The groups are shells around one centre, one inside the other: the same stretched ball of 6 dimensions in 8 sizes.
Known rows, each followed by its group:
[ 12 -16 -16  -4 -27  32 -29  40 -18  -1  58  24 -13  27 -12  38 -46  -2
  41 -29  18 -46] : (7)
[ 46 -12   7  -2 -36  15 -30  39 -18  -4  47  19 -39  27 -56  -3 -46 -17
   3 -85  56 -44] : (6)
[ 25  -5  -4  -6 -30  29 -28  35 -19  -2  47  22 -24  24 -34  17 -45  -3
  25 -46  31 -39] : (5)
[ 30 -34  23   2 -46  54 -32  45 -18 -15  51   1 -20  54 -40   8 -14 -38
  32 -82  23 -33] : (3)
[ 26 -27 -11   1 -31  19 -31  56 -20  -1  63  25 -25  33 -14  35 -50 -14
  35 -41  29 -62] : (7)
[ 45 -52  29   5 -64  51 -39  61 -26 -17  51   2 -27  51 -51  -5 -22 -21
  21 -79  34 -45] : (2)
[ 42  10  -1  -5 -19   6 -30  47 -18   4  46  34 -41  22 -34  21 -59 -19
  19 -52  50 -67] : (4)
[ 45 -26  18   1 -43  31 -32  46 -19 -10  50  11 -34  41 -53  -1 -34 -29
  11 -92  47 -45] : (7)
[ 24  -2   7  -8 -18  50 -36  33 -13  -2  56  31 -12  34 -22  46 -56 -21
  36 -67  34 -77] : (7)
[ 31 -71  14   9 -72  49 -34  59 -26 -19  58  -8 -20  52 -43  -7 -11 -12
  26 -67  20 -19] : (7)
[ 26  -7 -23   2 -25 -21 -11  49 -20   3  49  10 -49  29 -27   0 -21 -31
  24 -35  26  -2] : (3)
[ 37 -37  -5   3 -44  13 -25  40 -18  -8  57   6 -33  32 -51  -5 -34 -16
   5 -86  45 -22] : (3)
[ 33 -32 -18   5 -38 -11 -17  45 -19  -4  57   4 -43  31 -41  -8 -26 -23
   9 -67  38  -6] : (0)
[ 20 -18  -6  -1 -29  27 -28  53 -20  -2  55  19 -23  38 -12  32 -35 -21
  44 -32  17 -47] : (5)
[ 60 -36  -9  11 -53 -38 -17  70 -28  -4  47   2 -71  30 -61 -40 -23 -26
  -8 -64  55  -3] : (4)
[ 11  20  -8 -12  -1  39 -29  24  -9   5  54  36 -11  26  -8  58 -58 -22
  45 -47  25 -69] : (2)
[ 17  20 -12  -9  -7  17 -21  29 -13   5  47  27 -27  25 -18  34 -43 -25
  36 -41  25 -40] : (5)
[ 29 -48  13   4 -48  50 -36  50 -19 -13  62   8 -15  49 -33  20 -30 -24
  30 -79  28 -51] : (5)
[ 55 -41  14  10 -52  -1 -25  68 -24 -10  49  -1 -55  49 -54 -23 -13 -46
   9 -82  44 -22] : (4)
[ 17 -32 -21   2 -43  12 -21  45 -23  -4  54   7 -27  28 -27   4 -26   0
  27 -31  18  -5] : (3)
[ 23   7 -31  -3  -8 -18 -15  38 -14   9  56  27 -40  19 -18  26 -49 -24
  23 -41  36 -33] : (2)
[ 36 -24 -13   7 -32 -19 -12  46 -16  -4  54  -1 -51  38 -43 -13 -14 -46
   9 -78  38   2] : (4)
[ 41 -49   2  11 -64  -3 -14  55 -26 -14  43 -20 -52  46 -62 -47  11 -32
   5 -72  28  34] : (6)
[ 16 -27   0   1 -37  40 -28  53 -21  -7  55  10 -18  46 -14  27 -22 -24
  48 -35   8 -36] : (6)
[ 13   3 -18  -8  -5  28 -29  27  -9   4  64  36 -12  24  -8  58 -64 -17
  37 -55  32 -71] : (1)
[ 50 -45  -2  10 -49  -9 -25  66 -23  -7  58   6 -51  39 -47 -12 -30 -30
   6 -74  48 -31] : (0)
[ 19 -49  -1   1 -55  48 -30  38 -21 -13  57   1 -11  38 -39   5 -24   1
  25 -62  20 -16] : (7)
[ 17   6 -16  -6 -20  11 -18  30 -16   2  45  18 -30  23 -27  15 -33 -14
  28 -37  24 -16] : (2)
[ 39 -62   5   7 -57  33 -36  57 -21 -13  67   7 -24  43 -41   8 -38 -14
  16 -84  40 -49] : (1)
[ 23  -6 -26  -1 -23 -15 -11  30 -15   2  50  10 -41  22 -37  -2 -28 -22
  12 -57  34   3] : (3)
[  6  -9  12  -7 -29  72 -30  25 -14 -10  48   9  -1  46 -21  33 -19 -25
  50 -55   5 -32] : (4)
[ 46 -38   6   4 -47  18 -32  52 -20  -8  57  13 -36  36 -49   1 -42 -19
   8 -84  50 -48] : (0)
[ 22 -53   3   1 -55  59 -42  52 -24 -12  64  16  -6  37 -25  28 -45  10
  36 -47  22 -59] : (4)
[ 18   3 -21  -3 -16  -3 -14  35 -15   3  50  15 -36  27 -23  15 -29 -29
  28 -42  24 -13] : (0)
[ 24 -57 -10   7 -61  22 -27  61 -28 -10  58   1 -26  38 -29  -1 -20   1
  29 -31  16 -12] : (1)
[ 48 -33  -8   8 -45 -16 -25  75 -27  -1  54  15 -54  33 -34  -4 -36 -21
  16 -40  42 -38] : (1)
[ 33 -55  -7   7 -54  16 -27  48 -21 -11  62   1 -29  38 -44  -5 -27 -13
  11 -76  36 -18] : (2)
[ 18 -45  -4   6 -48  26 -22  51 -22 -11  56  -5 -25  49 -26   3  -4 -28
  36 -49   9  -3] : (2)
[  9 -47   2   2 -50  55 -26  32 -17 -16  57  -8  -7  49 -32   8  -5 -19
  36 -67   6  -1] : (6)
[ 36 -41  23   4 -54  45 -32  53 -22 -16  49  -2 -27  54 -46  -4 -11 -34
  26 -78  26 -28] : (5)
[ 52 -29  -5   7 -43 -16 -24  66 -24  -2  52  13 -56  32 -45 -11 -36 -26
   7 -60  50 -34] : (0)
[ 46 -55 -10  14 -63 -26 -14  69 -29 -10  49 -14 -62  41 -54 -44   2 -29
   3 -57  33  25] : (4)
[ 13 -35   8  -4 -52  67 -32  29 -21 -14  49   2  -3  38 -39   9 -21   3
  33 -56  12 -16] : (6)
[  4  23 -19 -12   4  33 -28  27 -10   9  57  43  -9  22   6  70 -64 -14
  53 -24  19 -74] : (1)
[ 47 -71   0  13 -68   5 -28  68 -26 -14  61  -5 -43  44 -52 -22 -19 -19
   6 -77  41 -16] : (2)
[ 29 -59  -5   7 -63  23 -23  40 -22 -15  56 -10 -27  38 -55 -21 -13  -6
   6 -80  30   9] : (1)
[ 29 -45   5   4 -58  30 -23  39 -22 -15  48 -10 -29  42 -56 -23  -6 -16
  12 -77  26  10] : (0)
[ 23 -41   0   1 -45  44 -37  57 -23  -7  62  19 -14  39 -17  32 -43  -5
  40 -39  21 -60] : (5)
[ 46 -16 -15   4 -41 -28 -17  58 -25   0  44  11 -60  22 -49 -22 -31 -16
   3 -45  46  -8] : (1)
[ 38 -33  11   6 -42  19 -26  61 -21  -9  53   4 -38  51 -35   2 -16 -45
  28 -68  29 -32] : (6)
[ 35  -3 -12  -1 -23  -8 -17  36 -15   1  48  15 -45  25 -44  -1 -35 -28
   8 -71  45 -19] : (0)
[ 15 -24  16  -3 -41  66 -34  42 -20 -11  49   9  -8  48 -23  25 -20 -21
  48 -49   8 -39] : (3)
[ 23 -37  10   1 -56  46 -27  40 -23 -14  44  -5 -20  43 -45  -9  -8 -11
  27 -58  15  -1] : (5)
[ 12  -3   8  -9 -30  63 -30  22 -16  -7  44  15  -6  34 -31  25 -31  -9
  39 -53  16 -33] : (6)
[ 26 -21 -19   1 -34  -2 -15  31 -16  -3  52   5 -36  26 -44  -7 -26 -17
   9 -69  35   2] : (3)
[ 48 -47  -3  11 -52 -13 -20  62 -23  -9  55  -3 -54  42 -52 -24 -16 -36
   3 -80  44  -8] : (7)

New rows. What belongs after each?
[  1   4  -9  -9 -11  50 -29  33 -14   1  56  28  -4  36   4  60 -41 -20
  61 -24   4 -57] : (1)
[ 22 -32 -14   3 -48   9 -17  42 -23  -7  48  -3 -33  32 -41 -13 -13  -9
  19 -45  20  13] : (5)
[ 33  -4   1  -5 -30  26 -31  40 -19  -1  47  25 -29  25 -36  17 -49  -8
  22 -53  39 -51] : (7)
[ 34  -9   7  -3 -33  23 -23  29 -15  -7  44   7 -33  35 -53  -5 -25 -30
  11 -86  39 -17] : (2)
[ 30 -34  -8   0 -45  26 -34  50 -23  -5  58  20 -24  26 -32  17 -51   6
  22 -47  35 -50] : (2)
[ 12 -21  12  -5 -38  68 -32  30 -17 -11  50   8  -4  44 -28  25 -23 -17
  42 -60  12 -34] : (0)
[ 23 -25   6   0 -43  33 -19  26 -16 -13  45  -8 -25  43 -53 -14  -4 -29
  16 -85  24  11] : (4)
[ 23 -61  -1   8 -69  29 -21  48 -26 -17  50 -18 -26  46 -47 -26   5  -9
  21 -55  11  25] : (6)
[ 41 -10 -13   2 -28 -13 -24  61 -22   4  52  25 -49  26 -28  12 -47 -22
  20 -40  43 -48] : (2)
[ 18 -14  10  -4 -34  53 -30  38 -18  -8  47  11 -15  43 -27  21 -23 -23
  42 -51  14 -34] : (7)
[ 48 -40  31   4 -55  47 -38  56 -22 -15  50   5 -30  51 -54  -3 -26 -32
  18 -93  41 -49] : (6)
[ 30  -9 -11  -1 -13   8 -27  45 -12   3  64  29 -31  33 -18  39 -54 -36
  28 -67  41 -67] : (1)
[ 21 -14   4  -6 -34  51 -35  39 -19  -5  51  23 -12  32 -25  31 -46  -3
  37 -45  24 -55] : (0)
[ 40 -64  -3  12 -62   8 -27  68 -27 -12  60  -2 -39  44 -40 -11 -19 -18
  17 -59  31 -19] : (7)
[ 45 -11   3   2 -30  -2 -21  44 -16  -4  47  10 -48  35 -51  -8 -29 -41
   6 -86  49 -26] : (5)
[ 44 -17   1   4 -30  -1 -24  57 -18  -2  53  16 -47  39 -36   7 -34 -42
  18 -71  44 -44] : (7)
[ 34   6 -12  -7 -18   7 -27  33 -15   4  50  32 -34  15 -36  21 -62  -7
  13 -59  50 -54] : (4)
[ 24 -10   0  -5 -35  33 -27  31 -19  -5  45  14 -23  28 -40   8 -35  -6
  22 -55  29 -25] : (7)
[ 24 -35  20   2 -51  54 -28  42 -21 -16  46  -6 -19  54 -42  -2  -3 -31
  33 -70  14 -11] : (3)
[  3 -14  16  -9 -32  88 -35  20 -14 -12  50  11   9  46 -22  39 -25 -16
  51 -61   4 -40] : (1)
[ 13   1 -23  -3 -19   1 -15  41 -18   3  49  16 -33  28 -14  20 -27 -23
  38 -22  14 -14] : (4)
[ 46 -23  -6   6 -45 -18 -16  54 -24  -5  43   1 -58  31 -56 -30 -17 -27
   2 -63  43   3] : (7)
[ 43 -23  17  -2 -46  36 -34  41 -20 -10  46  13 -30  34 -57  -3 -39 -13
   9 -84  47 -43] : (2)
[ 29 -53  23   5 -59  58 -33  52 -22 -19  53  -7 -17  59 -41   0  -6 -31
  32 -79  18 -24] : (3)
[ 43 -37  22   0 -51  51 -42  51 -22 -12  54  18 -21  39 -47  13 -47 -10
  18 -81  45 -68] : (2)
[ 45 -37  10   7 -52   7 -22  57 -23 -11  46  -5 -48  46 -54 -25  -8 -38
  11 -76  36  -6] : (0)
[ 31   3  -6  -4 -27   8 -23  43 -20   1  42  20 -39  25 -35   7 -38 -15
  22 -40  33 -30] : (6)
[ 41 -48   4   8 -64   8 -20  52 -26 -14  44 -13 -45  42 -62 -40  -1 -20
   4 -72  32  19] : (7)
[ 34  14 -12  -4 -18 -12 -15  34 -16   3  40  17 -49  22 -43  -3 -33 -29
  11 -58  42 -14] : (6)
[ 21   3   8  -7 -25  43 -25  25 -15  -6  42  13 -20  36 -37  15 -27 -26
  30 -65  24 -27] : (2)
[ 37  -1   1  -4 -22  15 -26  33 -13  -1  51  22 -34  28 -43  14 -47 -28
  12 -83  49 -48] : (2)
[ 20 -13   4  -3 -28  37 -23  27 -13  -8  51   6 -20  42 -37  13 -21 -34
  27 -81  25 -21] : (2)
[ 14 -45   8   3 -54  52 -23  34 -20 -17  50 -14 -14  52 -41  -7   5 -23
  31 -69   7  12] : (6)
[  8 -21   5  -6 -33  69 -35  33 -17  -8  56  17   1  40 -15  42 -36  -9
  50 -46   9 -51] : (0)
[ 36 -49 -19  10 -49 -15 -20  66 -24  -5  61   4 -46  36 -32  -6 -24 -21
  17 -47  32 -13] : (2)
[ 53 -45   8  11 -55  -6 -24  72 -26 -10  51  -1 -56  47 -51 -23 -14 -40
   9 -72  42 -19] : (3)
[ 44 -16   3   4 -39  -8 -15  48 -20  -6  41  -2 -55  40 -56 -27  -9 -44
   6 -76  40   4] : (3)
[ 36 -16  14  -2 -31  38 -34  43 -16  -6  54  20 -25  40 -37  23 -44 -30
  25 -81  41 -63] : (0)
[ 30 -30   5  -2 -44  44 -38  52 -23  -7  55  22 -18  33 -28  25 -48  -1
  32 -46  30 -63] : (7)
[  9  33 -16 -11   7  19 -19  23  -9   8  49  33 -22  25  -7  50 -46 -33
  45 -37  21 -47] : (1)
[ 12 -20   4  -2 -37  43 -20  29 -16 -11  46  -5 -18  46 -35   3  -2 -31
  35 -63   9   5] : (6)
[  38  -59   20    6  -64   46  -32   45  -21  -20   54   -9  -24   51
  -59  -16  -12  -24   11 -101   34  -16] : (6)
[ 20 -49   7   4 -60  44 -24  40 -22 -17  48 -14 -20  49 -46 -15   3 -18
  25 -66  12  13] : (5)
[ 44 -17  14   1 -41  19 -25  41 -19  -9  43   5 -41  39 -58 -14 -22 -34
   8 -88  44 -20] : (5)
[ 28 -47  -4   6 -57  22 -27  59 -27 -10  53   2 -30  39 -33  -3 -19  -7
  28 -38  19 -14] : (5)
[ 34 -30 -11   1 -47   9 -26  47 -24  -5  51  12 -35  23 -44  -5 -38   4
  11 -49  37 -21] : (3)
[ 27   8   7  -9 -21  41 -32  28 -15  -2  45  27 -20  28 -36  27 -50 -15
  26 -64  37 -56] : (2)
[ 33 -50  -3   7 -61  12 -19  43 -23 -14  49 -14 -37  39 -59 -33  -3 -15
   5 -74  29  23] : (5)
[ 20  -3  10  -7 -25  54 -35  43 -18  -3  49  26 -14  38 -17  40 -42 -19
  47 -40  19 -64] : (6)
[ 49 -30  -5   7 -47 -15 -22  64 -26  -4  49   9 -56  32 -48 -18 -29 -22
   7 -56  45 -20] : (0)
[ 44 -23  12   4 -41  15 -29  64 -23  -6  48  12 -43  44 -37   2 -27 -36
  25 -58  35 -43] : (6)
[ 31 -59   1   5 -58  40 -38  64 -26 -11  64  13 -18  40 -26  18 -40   1
  31 -47  26 -54] : (6)
[ 27 -38  -1   5 -48  24 -27  61 -25  -8  54   6 -29  43 -25   8 -20 -19
  36 -36  17 -26] : (2)
[ 20  -5  -5  -7 -13  39 -35  39 -12   2  64  37 -12  30  -9  59 -66 -18
  41 -53  33 -88] : (3)
[ 42 -57  31   7 -67  53 -36  59 -25 -20  50  -7 -27  58 -53 -13  -8 -30
  22 -86  29 -28] : (6)
[ 26 -45   6   2 -54  44 -29  34 -19 -14  54  -2 -18  40 -50  -4 -21 -11
  15 -84  29 -14] : (5)
[  8 -26   0  -5 -33  65 -35  32 -16  -8  60  18   2  38 -16  43 -40  -6
  45 -51  13 -52] : (0)
[ 27 -41   5   3 -61  30 -20  37 -23 -16  42 -14 -30  41 -58 -30   2 -14
  13 -69  21  24] : (6)
[ 29 -38   1   0 -41  39 -37  48 -19  -7  63  20 -16  35 -28  28 -50  -7
  27 -65  35 -63] : (0)
[ 36 -43   4   4 -50  31 -38  69 -27  -7  60  20 -27  39 -23  23 -45  -7
  34 -38  30 -65] : (1)
[ 15  -6 -21  -3 -14  10 -21  40 -14   3  60  23 -25  30 -10  37 -42 -25
  38 -39  22 -41] : (0)
[ 16  -8  19  -7 -24  75 -40  39 -15  -7  54  26  -2  47 -13  53 -43 -26
  54 -56  16 -79] : (1)
[ 23   9  -4  -5 -16  17 -22  42 -17   1  45  21 -32  34 -20  24 -32 -33
  38 -39  23 -37] : (6)
[ 39 -23  -1  -1 -34  18 -31  40 -16  -4  57  20 -31  28 -44  12 -52 -15
   9 -83  51 -52] : (3)
[ 46 -71  -2  14 -76  -4 -20  63 -29 -16  52 -19 -50  43 -65 -48   0 -16
  -3 -74  36  23] : (3)
[ 14 -26   9  -3 -30  63 -36  40 -15  -8  61  17  -3  47 -14  46 -36 -25
  49 -60  16 -62] : (2)
[ 39 -74  19   8 -76  51 -36  53 -25 -22  57 -10 -21  50 -59 -18 -14  -9
  12 -89  32 -18] : (3)
[ 39 -48   5   6 -59  21 -25  43 -22 -14  51  -6 -34  38 -61 -24 -17 -15
   3 -87  39  -2] : (7)
